The rows of a group lie close to one hidden flat surface of 7 dimensions, which passes through zero. Surfaces can cross.
(in the rows, 128 means zero)
Known rows, each followed by its group:
[109 107 148 125 174  65 117 184 114 107 153 102 126 115 104 154] -> (5)
[117 111 104 108 120 154 106 140 113 128 143 107 113  92 161  99] -> (1)
[111 194 123 125 147 104 146 134 124 157 157 126 114 119  97 101] -> (0)
[112 139 148 122 114 133 139 120 126 138 122 124 134 141 105 116] -> (0)
[130 163 158 147 148 115 136 136  98 153 173 117  87 135 117  94] -> (4)
[112 127 136 143 129 158  90 129 100 138 134 129 160 126 153 122] -> (4)
[145 152 111 164 150 164 122 111 168 103 121 131 119 146 136 136] -> (1)
[197  18 132 160 143 173  90  67 139 112  81 154 103 107 140 145] -> (3)
[130 124 135 144 134 139 153  96 181 126 100 134 117 125  69 137] -> (2)
[ 96 191 102 117 108 145 134 151 139 123 138 125 165 147 154 134] -> (5)
[133 171 142 118  80 162 146  62  89 179 120 150 128 143 114  69] -> (3)
[121 131 173 136 104  87 161 170 118 126 150 105 116 163 140 144] -> (1)
[145 146 148 155 123 117 157 116 133 160 161 132  85 135 127 114] -> (3)
[109 145 120  87  95 187 119 101  98 116  94 108 142 149 123  80] -> (5)
[108 186 137 148 162 142 118 149 106 137 174 103 100 136 124  89] -> (5)
[157 146 125 106 135  89 161 180 118  75 137  90  88 180 142 132] -> (4)
[ 93 161 121 122 151 108 127 162 124 125 151 116 140 118 119 133] -> (3)
[126  75 142 139 132 105 125 147 160  88  92 132 165 142 130 198] -> (1)
[140 157 130  96 101  91 162 113 101 144 124 134 115 141 101 100] -> (2)
[ 71 149 125 164 186 141  70 136 120 172 172 149 168  70 117 129] -> (0)
[113 158  87  74 131 105 123 156 109  90 104 117 166 141 118 134] -> (3)
[141  97 110 105 171  82 101 144  98 114 126 136 145  96 116 145] -> (0)
[166 145 107 159 124 143 135  91 158 147 131 155 114 125 156 133] -> (3)
[118 160 165 122 109 101 159 163 106 124 143 108 123 174 121 129] -> (4)
[184 114  85 118 151 132 139  96 149 117 125 130  68  99 122 102] -> (4)
[125 157 116 145 167 150 104  95 106 158 154 141 107  95 113  78] -> (1)
[115 165  83 120 112 150 147 129 178 122 118 125 141 124 139 135] -> (0)
[134 100 129 102 113 101 139 121 128 115  96 139 145 134 111 144] -> (4)
[125 159 131 120  79 150 159  75 130 177 125 146 121 129 115  90] -> (0)
[135 130 111 115 152  96 127 148 130 104 122 135 139 127 114 149] -> (2)
[124  44 150 148  88 193  93  55 130 169  91 163 156  88 135 127] -> (2)
[161 178 106 136 151  99 145 131 138 115 135 142 126 157 127 139] -> (2)
[ 83 181 106 153 136 170 104 123 157 153 131 150 182 110 138 140] -> (2)
[141 160 112 147 112  93 175 152 176 131 149 139 131 146 157 177] -> (5)
[117 101 137 159 122 161 132 106 183 122 110 119 114 121 108 133] -> (0)
[ 86 178 113 102 126 116 142 149 138 114 119 113 160 144  98 132] -> (0)
[138  48 156 147 158 112 100 121 128 122 114 145 134 104 105 163] -> (1)
[ 93 152 110 128 148 145  92 119 106 163 148 141 154  86 126 101] -> (1)
[127 111 118 168 124 170 103 125 164 125 126 137 140 113 168 155] -> (3)
[176  97 153 142 120 122 150 136 122 109 132 107  73 159 151 128] -> (2)
[104 107 124 132 104 169 127 121 168 115  97 120 147 123 127 146] -> (2)
[141  49 181 114  86 110 136  97  87 177 130 139 105 100 108 102] -> (1)
[102  99 116  93 131 113 102 118 108 132 107 143 172  96 101 132] -> (3)
[124  74 181 133  84  98 184 122 161 123  95 125 128 157  91 170] -> (4)
[120 156 109 161 125 213  90 137 134 123 156 118 138 130 210 117] -> (4)
[123 116 157 161 142 118 132 121 121 160 160 134 114 113 122 134] -> (5)
[121 147 162 164 119 163 134 131 127 145 162 109  92 147 151  97] -> (5)
[ 96 117 134  87 147 121 110 190 100  60 113  70 121 155 116 115] -> (5)

New rows. What belongs after each?
[114 140 155 170 154 175 103 162 122 103 158  88 103 156 161 115] -> (3)
[112 164 128 122 107 137 161 130 139 133 135 110 115 149 124 116] -> (2)
[124  52 126 157 188 139  42 152 106 111 136 139 166  83 163 178] -> (0)
[127 123 124 135 158 141  92 142 106 115 141 120 124 126 149 122] -> (4)
[ 92 122 117  69 104 106 138 144 124 117 104 110 146 114 101 122] -> (2)
[176 108 152 168 120 153 110 100  99 148 144 152 107 136 179 123] -> (2)
[112 103 130 150 145 121 123 134 166 120 122 136 138 108 110 162] -> (4)
[ 85 156 101 114  89 131 150 178 179 107 123 104 172 138 163 166] -> (3)
[149 126  98 148 163 152  85 115 139 107 114 147 144 119 147 146] -> (3)
[135 111 135 126  94 171 120  96 122 129  98 132 137 135 141 117] -> (3)
[159 139 128 106 110  91 172 133 135  99 105 123 118 175 117 141] -> (1)
[122 137 114 117 137 162 111 142 128  85 112 104 120 143 137 109] -> (5)
[ 96  84 149 161 118 182 112 114 183 100  90 114 151 131 122 164] -> (0)
[ 94 157 148 118 132 113 133 141  97 160 155 127 131 118 106 104] -> (3)
[124 117 148 133 131 101 142 150 141 116 127 113 127 140 113 151] -> (4)
[130  96 143 125  91 144 140 154 128 120 145  99  96 131 175 119] -> (1)
[139  77 174 142 104 138 133 102 101 175 144 125  94 112 131  94] -> (1)
[ 99 118 170 155  66 162 156 121 156 186 143 127 125 124 150 121] -> (3)
[143 140 133 148 118  69 194 129 176 179 167 146  94 109 117 146] -> (3)
[150 162 111 134 134 151 117 100 114 134 122 145 128 142 135 108] -> (3)
[131 126 154 173 150 152 118 109 148 133 133 137 126 140 123 144] -> (1)
[147 103 109 178 151 171 102 105 199  75  72 150 173 150 137 204] -> (1)
[133 149 107  78 149 110 120 127  92 102 107 118 122 135  90  92] -> (5)
[115  69 157 126 107 126 109 121 122 126  86 143 181 125 115 166] -> (4)
[122 116 131 144 195  92  91 130 121 125 134 144 150 100  87 151] -> (1)
[130 132  82 162 131 195 106 108 196 127 132 133 126  95 175 136] -> (4)
[150 121 144 162 180 109  76  97  62 185 170 176 140  90 119 110] -> (2)
[108 162 150 154 148  82 153 195 140 120 183 100 112 146 140 151] -> (5)
[113 119 122  97 159  86  95 178  58 127 161 111 141 102 142 117] -> (2)
[ 68 170 160 148 140 112 114 156 113 159 159 134 176 130 111 137] -> (4)
[119 151  77  78 127  94 143 121 139 120 103 138 155 106 102 130] -> (0)
[144 160 109 155 141 154 131 134 157 111 146 122 102 149 159 127] -> (5)
[152 148  67  86 186 103  83 164  76  82 141 117 122 112 149 108] -> (4)
[144 124 117 149 135 110 136 121 154 136 140 146 127 117 145 155] -> (5)
[154 166  53  80 131 132 133 139 130  82 110 121 123 127 157 110] -> (4)
[ 91  93 174 121  51 165 144 100 111 177 111 126 142 127 123 102] -> (3)
[173 119 130 148 136 124 126 142 115 104 142 127 100 158 173 139] -> (2)
[109  79 106  99 116 134 102 143 137  93  93 119 162 107 139 154] -> (2)
[156  80 116 151 104 150 128  99 168 125 104 156 142 111 157 167] -> (5)
[111 151 135 142 132 119 145 187 161  92 143  95 121 168 153 160] -> (4)
[119  43 125  81 126 106 103 167 109  83 107  96 132 102 127 145] -> (2)
[147 142 118 151 168 132 120  97 152 113 107 147 135 137  96 148] -> (1)
[152  85 105 173 154 156 116  88 182 157 145 150  87  63 137 123] -> (0)
[107 166 126  95  71 121 163 164 128 122 125 108 152 157 161 133] -> (1)
[126 163 114 109 115  89 161 146 170  77  79 139 189 185 112 199] -> (1)
[120 230 103 108 129 127 141 109  97 159 143 145 148 140 118  85] -> (3)
[120 150 161 147 117 142 134 122  99 179 177 122  90 125 133  78] -> (1)
[162  41 114 165 149 192  82 121 160  92 122 103  74  95 176 131] -> (1)
[141 151 120 140 143 129 131 107 125 146 145 142 110 122 118 109] -> (5)
[144 132 129 176 166 183  95 110 138 117 141 118  88 123 146 110] -> (5)
